There are 9 hidden switches. A switch that is on adds its own fixed numbers to the row, and there is some noise. The rows also spread widely along 14 directions, which tell nothing about the answers.
Some rows, each with its switches (1 for on, 0 for off) after it:
[  8   6  -7  14 -15 -18  24   2   3  -6   3  10 -15  10   6  16  -9  -9
  -4   3   3   9  -9 -11  -5  18  -7   7 -17  -6  -5  -6   5  -6] | 0 0 0 1 1 0 1 0 1
[  7  -8 -12  16 -17  15  -7   7 -12   0  11   4   9 -17  -9  18   8  -4
   1  10 -13   2 -24 -23 -15 -10  -4  -4   8 -22   1 -11   4  -7] | 1 0 1 1 0 1 0 1 1
[ -2  13 -18  -7   4  -9   2  -8  -7 -19  -1  12  -2  -2   0   9 -16 -12
  -7 -17 -16   6  -7 -15 -23  -6   5  12 -25   4   1  11  17  -5] | 1 0 1 0 0 1 0 0 0
[ -1   1   6  33  -9  -1   3  10  13  -2  -7  -1  -8  -7 -42  -2  11  -3
   6   2  -6   5 -14 -10 -16  -4   9  10 -27  -3  -2 -20  15  -4] | 1 1 0 1 1 1 0 0 1
[  2  -1 -10  18  -9  -4   4  -2   0  -3   1   5   4   5  -1  11  -2  -5
  -9  -9 -13  10 -14 -17 -10  -4   2  15 -10  -5 -10   3   9  -3] | 1 1 0 0 0 0 0 0 1
[  2  -6  -1   1 -14 -11  -7 -10  -1  -8  -1   2  13   0  -5  11   3  -3
 -33  -7   4  -8   6  -5  -1   3   3  31 -15   3 -13  15   7   0] | 0 0 0 0 1 0 0 0 1
[-12  -5   1  37  -7  -6   2  13   9  -3   7  -1  -8   0  -9  -1  10  11
  -7   6  -1  -6  -8 -13   4  11  14  12 -10  10 -20   0  -4   3] | 0 0 0 0 0 1 1 1 0
[ -4  -4 -16  -8   2   5 -14   2  -7 -13  13  -8   8 -14   2  -1  -5 -14
 -11   2 -16   8 -27 -19 -11   1  -9  -2   1 -20   3   9  15 -20] | 1 1 0 0 0 1 0 0 1
[  0  -7 -13   5  -3  -1  -2   5   3   2  11  14 -18  -1 -14   1  -6  -3
   0  13  -6   0  -9  -5   3   8  14  -3  -9   7  15   4   5  -7] | 0 0 1 0 0 1 0 0 1
[  2  12 -16  29  -3   4   4  -1  -3   4  -1  22   6  -2  15  17 -15   2
 -10  -5 -17  16  -8 -14 -12  -4  -4   4   3  -4  -8  -8  -6   3] | 1 0 0 0 0 0 0 1 0
[ 10  -6  -5 -11 -16  -1   7 -18   1  -9  -9  43 -22   3 -17  29 -12  -7
  -6 -19   4  13   5 -26 -20 -21  -6  22 -18  -6 -16  16 -10  -6] | 1 0 1 0 0 0 1 0 1
[ 21 -17  -3  -2 -19  11 -10 -11  -5   0 -20  29   5   4 -17  20  -2 -10
 -13 -10   9  12   7 -11  -1  -8  -3  13   5  -9 -11   7 -14 -14] | 1 1 1 0 0 0 0 0 0
[ -4  -4 -24   9  -8  -1 -11 -24  -6 -13 -10   3  13 -10   8  12   1  -2
 -13  -4  -7 -18  -6  -7 -16 -10  15  16  -6  -2  11  12   5  -8] | 0 0 0 1 0 1 0 0 1
[  4   7  -4   9  -9   5  -3  -4  -8  -8  -5  14  14  -8   5  14  -1 -14
 -16  -6  -3   8   0 -11   3   5  -5  14   3  -5  -5  -1  -3  -6] | 1 0 0 1 1 1 0 0 0
[ 10  -8  -4   1 -21   0   2  -1   1  -5  10   6  -5  -9 -25  13   3  -4
 -10  10  -3  -1 -15 -16 -13 -10   1  16 -18 -14   3  -1  16  -4] | 1 0 1 1 0 0 0 1 1
[  3  13  -5   8  -2   0  -3  14  -5 -16  20 -17   5  -8  -5  -4 -13  -8
 -18  10  -8   6 -25  -6   5  15   0   1  -8  -4   4  -9  19 -11] | 1 0 0 1 0 1 1 1 1
[-10  -5  -2  23  -7   6 -12   4  -4  -7  16  -4   4 -14  -8   1   8  -6
 -14   3 -11   1 -20 -22   5   2   4  15   0 -11  -5   5   1  -7] | 1 1 1 1 1 1 1 0 1
[ 16   8  -2  -3 -15   5  21   5  -3 -15  14  20 -17   7  -9  24  -3 -11
   9  -1   5  26 -14 -28  -2   1 -12   4  -5 -11 -11  -1   3 -15] | 0 1 0 1 0 1 1 0 0
[  7   6 -13  14 -21  -3   7   5 -17 -24   7 -20  20  -7   0  25  11   0
  -4  12  13 -12 -20  -6 -19   3  -3   0   2 -16 -16 -19   9 -12] | 1 1 1 0 0 1 0 0 0
[ -1   1 -12  -3  14   5 -18 -15  -4 -28  -2 -13  -2   8  -1  -7 -17   2
   0 -13  10  13 -19 -14   6  -5  10   6  -5  -3   4  13   4 -32] | 0 1 0 1 1 0 0 0 1
[ -3 -15 -11  11 -13 -11  -4  -7   6  -1  -9   2   2  -3  -5  -1   1   0
 -22   7   3 -17   0   1  -4   9  11  17 -15  -1  -1   7   6  -3] | 1 0 0 0 0 0 0 1 0
[  1 -22   4  11 -13   1 -16  26   2  15   1   4   2 -13 -24  -5  13 -18
 -12  12 -10   2 -11 -12  -1  17  -6  -6   0 -12  -7  -2   5  -8] | 0 1 1 0 0 1 0 0 1
[ -2  14   3 -12  -4   3   3  -3   0 -21   4   9  -6 -11 -18   6  -3 -12
  -8  -5   5   3  -9 -11  -2  -9   3  21 -16  -4  -2  -3  16  -8] | 1 0 1 0 0 0 1 1 0
[ 30   6  -3  -1 -23  -7  12  -6  -4 -22   1  11  -9  13 -15  22 -25   2
 -18   2  19  16  -2  -1  -2   7  -1   9 -18   3  -7   1   0 -16] | 1 0 1 1 0 1 0 0 1
[-30  22   5  28   2  -8   1  17  -9 -13  18  -3   6 -26   2  14  21  -2
  -6  -4  -6 -10 -13 -29 -15  -3   2  17 -10   4 -25  -9   5  10] | 0 0 1 1 1 1 0 0 1
[ -1  -9  -6   1 -18  15 -12 -22  -8 -19  -2  -7  16 -12 -12  19  23   1
  -1   1  14 -19 -13  -9  -2 -23  11  25   8 -16   2  -1   3 -11] | 1 0 1 0 1 0 1 0 0
[-23   4  -4  17   9  -2 -17   8   0  -1  -9   7   2 -24 -11  -5   1  -9
  -8  -8 -12  -6  -9 -15 -18  -5   2   7 -13  -4  -7  -9   4   0] | 1 0 1 0 1 0 0 1 1
[ -6  12   6  38   0   3  -1  21   7   3 -38   7  -3  -9 -10  -8  -1 -12
  13  -5   6  13 -10  -3  -7  12  -5 -13  -3  -8 -13 -42  -6 -14] | 0 0 1 0 1 0 0 1 1
[  6 -26  -9   3 -13  -6 -12  -3  -8  -4  24 -10   8   8 -11  14   8   8
 -20   5   1 -15  -9 -15   4  -3  16  19  -4   7  -7  25   3  -1] | 1 0 0 1 0 0 0 0 1

New rows, each followed by its switches (1 for on, 0 for off):
[  7  -4  -4   4 -18  -4   4  -1   2 -10  23  17 -16  -9 -26  21  -6   7
 -21  15   3   4  -7 -12 -14  -6   0  15 -20  -3  -8   6   2  -2] | 1 1 1 0 0 1 0 0 1
[ -6  17  -4  -1  -6  10   4 -14   5 -22   2  19 -15 -15   7   1  -9 -11
  -6  -7  -9  22 -20 -30   0  -7  -7  22 -11 -20   2  11  10 -16] | 0 0 1 1 0 1 1 1 0
[  5 -12   2   6 -21   6   0  -9   7 -10   0   9  -4  -1 -10   9   6   3
 -15   3  13   1  -8 -12   9  -4   2  24  -2 -11 -12   8  -5 -10] | 1 0 0 0 0 0 1 1 0
[  9  10  -8   5  -5   0   1   8  -8  -5   9   2   8   2   7   1 -10 -19
 -16   1 -12  18 -14 -14  11  17  -3   7  -4  -7   3   0  18  -9] | 0 1 1 1 0 0 0 1 0
[ -6 -10  -4  17  -9   0 -11   5   0 -16   6 -21  -2  -7  -7  -9   4   4
  -5   9   5  -1 -24 -16   3  10   7   6  -9 -14  -4   3   8 -20] | 0 0 1 1 1 1 0 1 1
[  7   1   1  11 -16  -4   3  10   0   3   9  17  -4  -5  -5  12  -6  -5
 -23   8  -2   8  -5 -14   3  10  -5  11  -8  -2  -9   2   2   1] | 0 0 1 1 0 0 0 1 1
[ -4 -14 -15   7   1  -6 -11 -13   1 -14   0   5 -12  11   5  -1 -12  14
 -11  -4  10  -1  -4 -13   7   3  18  14  -8   8  -8  24  -8 -14] | 0 0 1 0 0 0 0 1 0
[  8   0  -2  -6 -16   6   6  -1  -2  -4  -3  16   7  -2   1  12   7 -16
 -11   0   4   3  -2  -9  10   4  -4  14   3  -7  -2   0   7  -7] | 0 0 0 0 0 0 0 1 0
[ -1  -4  -3  28  -6 -13   4  11   3  -1  -7   1 -10   9 -17   6  -3   2
   2  -3   5  -6  -6  -5  -7   6  14   3 -16  13 -14 -10  -3  -1] | 1 0 1 0 0 0 1 0 1
[ 21  20  11   8 -33  -4  24   7   7 -12 -14  14  -2  -9 -26   9  -4 -23
 -16   3   0  14  -7  -2  -9   9 -11  20 -32 -13  -4 -22  27  -4] | 1 0 1 1 0 1 0 1 1
[ 12  -7   3   0 -12   2   1   7  -2  -8  11   1   1   5 -16  12   4  -4
  -7   2   9  15 -11 -14   2   4  -9   9  -2 -12 -15  -1   2 -13] | 1 1 0 0 1 0 0 0 0
[ -1   0 -13  38  -8  -9   8   9   1  -3  -4  -7  -3   4  -2   7   0   4
   6   6  -4  -3 -17  -8 -14   9  10  -6 -11   2  -5 -14   2  -5] | 1 0 0 1 0 1 0 0 1
[ 34   3  -1  29 -23  -1   2   4  -2  -2 -13  -8  14  15 -25  10 -11  -7
 -12   2   1  14  -8   8   1  12   4   5 -12  -4   2 -24  15 -10] | 0 1 1 1 1 0 1 0 1
[ 11  -5  -1 -11 -18   3   1 -11   0 -13  15   9  -1   0 -22  19   8   0
 -15   7  14  -5  -1  -6   4  -8   5  24  -6   0  -2   9   7  -6] | 0 1 0 0 0 0 1 0 0
[-15  -9 -13   6  -3  12 -17   1 -12  -6  30 -10  13 -17   6   8  18  -1
  -8  11  -9 -17 -23 -19  10  -5  13   8  16  -3   8  12   3  -6] | 1 0 0 1 0 1 0 0 1
[ 14  -3 -15  -4 -11  -6   9  -7  -6 -12  -9  12  -6  13  -1  19 -12  -9
   3 -14   2  11 -11 -15 -16  -4  -1   4 -13  -6  -7   3   5 -14] | 1 0 1 0 0 0 0 0 1
[ -4  19 -11  30  -8  -3   9   3  -9 -15  16   4   8  -3  17  26   0  13
  -6   2  -3   5 -14 -18 -14  -4   2   8   1   1 -22  -7  -3   4] | 0 0 1 0 0 1 0 0 0
[  4 -10 -13   6   1   0  -8  -1   4   3  -2  18 -10   0 -18   4 -15   0
  -7  -4 -11   7  -6 -11 -12  -8   6   3 -14   2   3   4   2  -5] | 1 0 0 0 0 0 0 1 1
[-18  11  -2  19  -1  -8  -4   2   3  -9   1  10  -7 -17  -1   0  -8   0
 -24   2   1  -8  -5  -6  -2   4   6  16 -13   5 -11  -3  -4   2] | 1 0 1 0 0 0 1 1 1
[-15  10   5  12  -7  -5   5  -1   6 -14   2  16 -21 -20 -13  16   2   1
   0   4  14  -5 -11 -20 -18 -13  -2  12 -12  -7 -14  -9  -9  -5] | 1 0 1 1 0 0 1 0 1
[ 16   0  -6   4 -10   1   3   2   1   0 -15   3   6   6 -16  -6  -6 -31
  -6 -10 -22   8 -10  -2   5  12   8   8 -17   0  19  -3  26  -9] | 1 0 0 1 0 1 1 0 1
[-13   7  -1  10   6  -6   0   6   6 -13  22  13 -35  -8   1   4 -19   7
  -4  13  14  13 -18 -19   5   8  -5  -2  -5  -5  -6   1 -17 -15] | 1 0 1 1 1 0 1 0 1
[ 33   7  -7  -2 -15   0   9   8  -7  -1  -4   2  13  17 -16  13 -11 -20
  -3  -6 -14  22 -11  -1  -5   6  -1   2 -12  -2   7 -13  28  -5] | 1 0 1 0 0 0 0 0 0
[ -7   6 -12  25 -14  -2  10  -5  -6 -13   0  17  -3 -13   0  25   2   4
  -4   2   6  -9  -3 -14 -15  -2   2  12  -6  -7 -15 -12 -12  -1] | 1 0 1 0 1 1 1 1 0
[  0  -6  -3   4  -3   2 -21 -20   9  -7 -24  19  -2 -16 -33   5  -6   3
 -17  -6   8  -2   7  -2 -25 -22   1  17 -18  -7  -2  -2  -3 -12] | 0 1 0 0 1 0 0 0 1
[  8  -5 -14  17 -13  -5  -7 -11  -9 -16  -6  -4  13   2  -7  15 -10   5
 -21 -12  -2   1 -10 -14 -22 -10   5  18 -15  -7 -20   5   5  -7] | 1 1 1 0 0 0 0 1 1
[ -4   1   2  19 -12  -4  -7   4  -1 -11   7   0   0 -12 -13   9  -1  10
 -23  12  15 -12  -6  -6  -2   0   8  14  -8   3 -13  -5  -5  -2] | 1 0 1 1 0 0 0 1 1
[  3   8   0  16 -21   8  18   5   0 -17  19   4  -5   0  -5  12   5   2
  -9  11  12   8 -17 -10  18  10   2  16  -1  -4 -10  -6   2 -11] | 1 1 0 0 0 1 0 1 1
[ -7  15  -3   6  -2   1   2 -12  -2 -20   6  12 -10  -6 -10   8  -5   4
 -10  -3  14  -4   0  -8   9  -5  17  24 -15  12   2   0   1  -6] | 0 0 1 1 1 0 0 1 1
[ 10  -6 -16   9  -8   3  -7 -11 -10 -17   5   7  -6   2  -7  15 -17  -1
  -9  -2   4   8 -10 -15  -3   1   4   5  -3  -8  -1   8  -8 -20] | 1 1 1 1 1 1 1 0 1
[  3   6   4  11  -9   7 -20 -11  -3 -19  11  -2   6 -16 -22  16  -5  19
 -26   7  15   0  -9  -8 -11 -23   3  22  -6  -4 -10  -3  -5  -7] | 1 0 1 1 1 0 0 0 1
[-12  -9 -15  19  -5   7  -1   3  -3  10   0  30  -2 -13  -7  12   8 -14
  -4  -7 -23  -3  -3 -23  -9  -4   5   9  -3  -2  -3   4  -4   4] | 1 1 0 0 0 1 0 1 1
[ -1  -1  -6   2  -8  -2   2  -3   6 -10  12   7 -15   1  -3   1  -9   2
 -12   4   1  10 -15 -15   6   3   4  15 -14  -4  -2  12   9 -10] | 0 0 1 0 0 0 0 1 1
[-14 -15  -2  20  -6  -2 -10   2  16   2  10  12 -27 -24 -26   0   2   6
  -4  19  -6  -1 -19 -20 -22  -6  -3   2 -16 -19   3  -1  -4  -8] | 1 0 0 1 1 1 1 0 1
[  4 -10  -6 -13  12   1 -30  -3  -4 -18 -11  -5   5   2 -11  -4 -21  -1
 -15 -12  11   5  -4  -4  -5  -4   2  -1   0   3  -9  10  -7 -23] | 1 0 0 0 0 0 1 0 0
[  5   6   6  10 -15  13   2  10  -6  -3   1  16  11  -3  -9  19  14  -9
  -5  -4   5   4  -1 -10  12  -1   1   9  10   6 -14 -10  -5  -3] | 0 0 0 0 0 1 0 0 1
[  4  -9  -9   6  -2  11 -19   3  -2 -13  10   6 -11 -12  -3  -3 -21   4
 -16  16   7  17 -19 -17   5   9  -8  -8   7 -19  -1   6 -13 -29] | 1 1 1 1 0 1 0 1 0
[  0  -8  -8  -6  -8  -6   1 -13   2  -7   1  18 -11   7   4  -1  -7 -14
 -19 -12  -8   5  -2 -20  16   8  12  29 -19   4   4  32  10  -7] | 0 0 1 1 0 0 0 1 1
[-12 -11  -2  17  -5  -6 -11   2  11   3  -9  17 -13 -17 -14   3   0   1
 -16  14  12 -12   1  -2  -8   5   0   2  -2  -3  -6  -5 -17  -8] | 0 1 0 0 0 0 1 0 1
[ 12   4  -5   6 -18 -11   3   8  -8 -10   5  -5  12  -4   3  10  -8 -15
 -26   4  -8   5 -14 -10  -7  17  -8   8 -12 -10  -7   1  15  -7] | 1 0 1 1 0 1 0 0 1
[ -8   2 -16   3  14   9  -8  -4  -8 -10  19   6  -4   0 -12   4  -1  -5
   7 -13 -17   8 -17 -28   1 -15  15  12 -10   4  10  10  15  -7] | 0 1 0 1 1 0 0 1 1
[ -2  -4 -17  20   3 -11  -8   7   2  12  -5  13  -4 -11 -11   5 -14  -9
 -12   8 -15  -1  -6  -6 -25   5   0 -10 -12  -3   8  -9   2  -2] | 1 1 0 1 0 0 0 0 1
[ -4  11  -8   6  -3  -3   2  -3  -1 -20   3   6 -13 -17 -12   8  -9  -1
  -5  15  21  -4  -9  -4  -9   3   0   3 -12 -11   5 -17   0 -16] | 1 1 1 1 1 0 0 1 0
[ -7  27  -5   5   7  12   0  -1  -1 -16  27  11  -7 -17 -12   1 -13  -4
 -11   0 -20  18 -19 -16   3  -9   4  16 -16   2  16  -3  20  -3] | 1 0 0 1 1 1 0 1 1
[  7 -11  -7 -18  -4  10 -18  -7  -6 -10   6  11   0 -11 -15   7 -11  -9
 -21   0   3   0  -6 -12   3  -7  -1   9   0  -7   6  11   0 -15] | 1 0 0 1 0 0 1 1 1
[  6 -26 -11   3  -7  -2 -21 -12   1 -13  13   0 -15   3 -28   5 -11  15
 -15   3   4  -8  -8 -14  -6 -10  21  13 -16   6   1  26  -4 -13] | 1 0 1 1 0 1 1 0 1
[ -1   3  -7  19 -18  -8   5  13   3   9  -2  11  -2 -26  -4  11   2 -13
 -12  24  -7  -6 -14  -7 -25   9 -14  -6  -9 -23   4 -24  11   1] | 0 0 1 1 0 0 0 1 1
[ 11   3  -4  17 -13  -9   7   2   5  -9   0  -9  -3  14  -7   5  -8   0
  -3  -6  -9  17 -22 -15 -10   1   2  12 -21  -6 -10   0  20  -6] | 0 0 1 0 0 0 1 0 1
[ -4  -4  15  26 -22  14   0  13  13   6  -5  15  -9 -21 -52   1  27  -7
   2  13   3 -11  -5  -4   4  -6  14  17 -12  -2   0 -24   8   3] | 0 1 1 0 0 1 1 1 1
[-13  11   1  -5   2   6 -14 -17   9 -24  11  12 -19 -27 -23   0 -13  10
 -20  10  15   0 -10  -9  -5 -18   5  24 -19  -7   9   3   2 -13] | 1 0 1 1 1 0 0 1 1
[-12   1  -4  -8 -11   8   5   5  -1  -8   4   9   0 -19   6   9  19 -22
   6   2  -6   3 -23 -25  -6  -1 -13   5   5 -24  -2   0  11 -13] | 0 0 0 0 0 1 0 0 1
[-12   8   3  -3  -5  18  -1 -16   3 -18   1  18 -13 -14 -15  11  13  -3
  12  -7  11   0 -14 -23   5 -30  13  25  -2  -4   7   3   1 -11] | 1 0 1 1 0 0 0 0 1
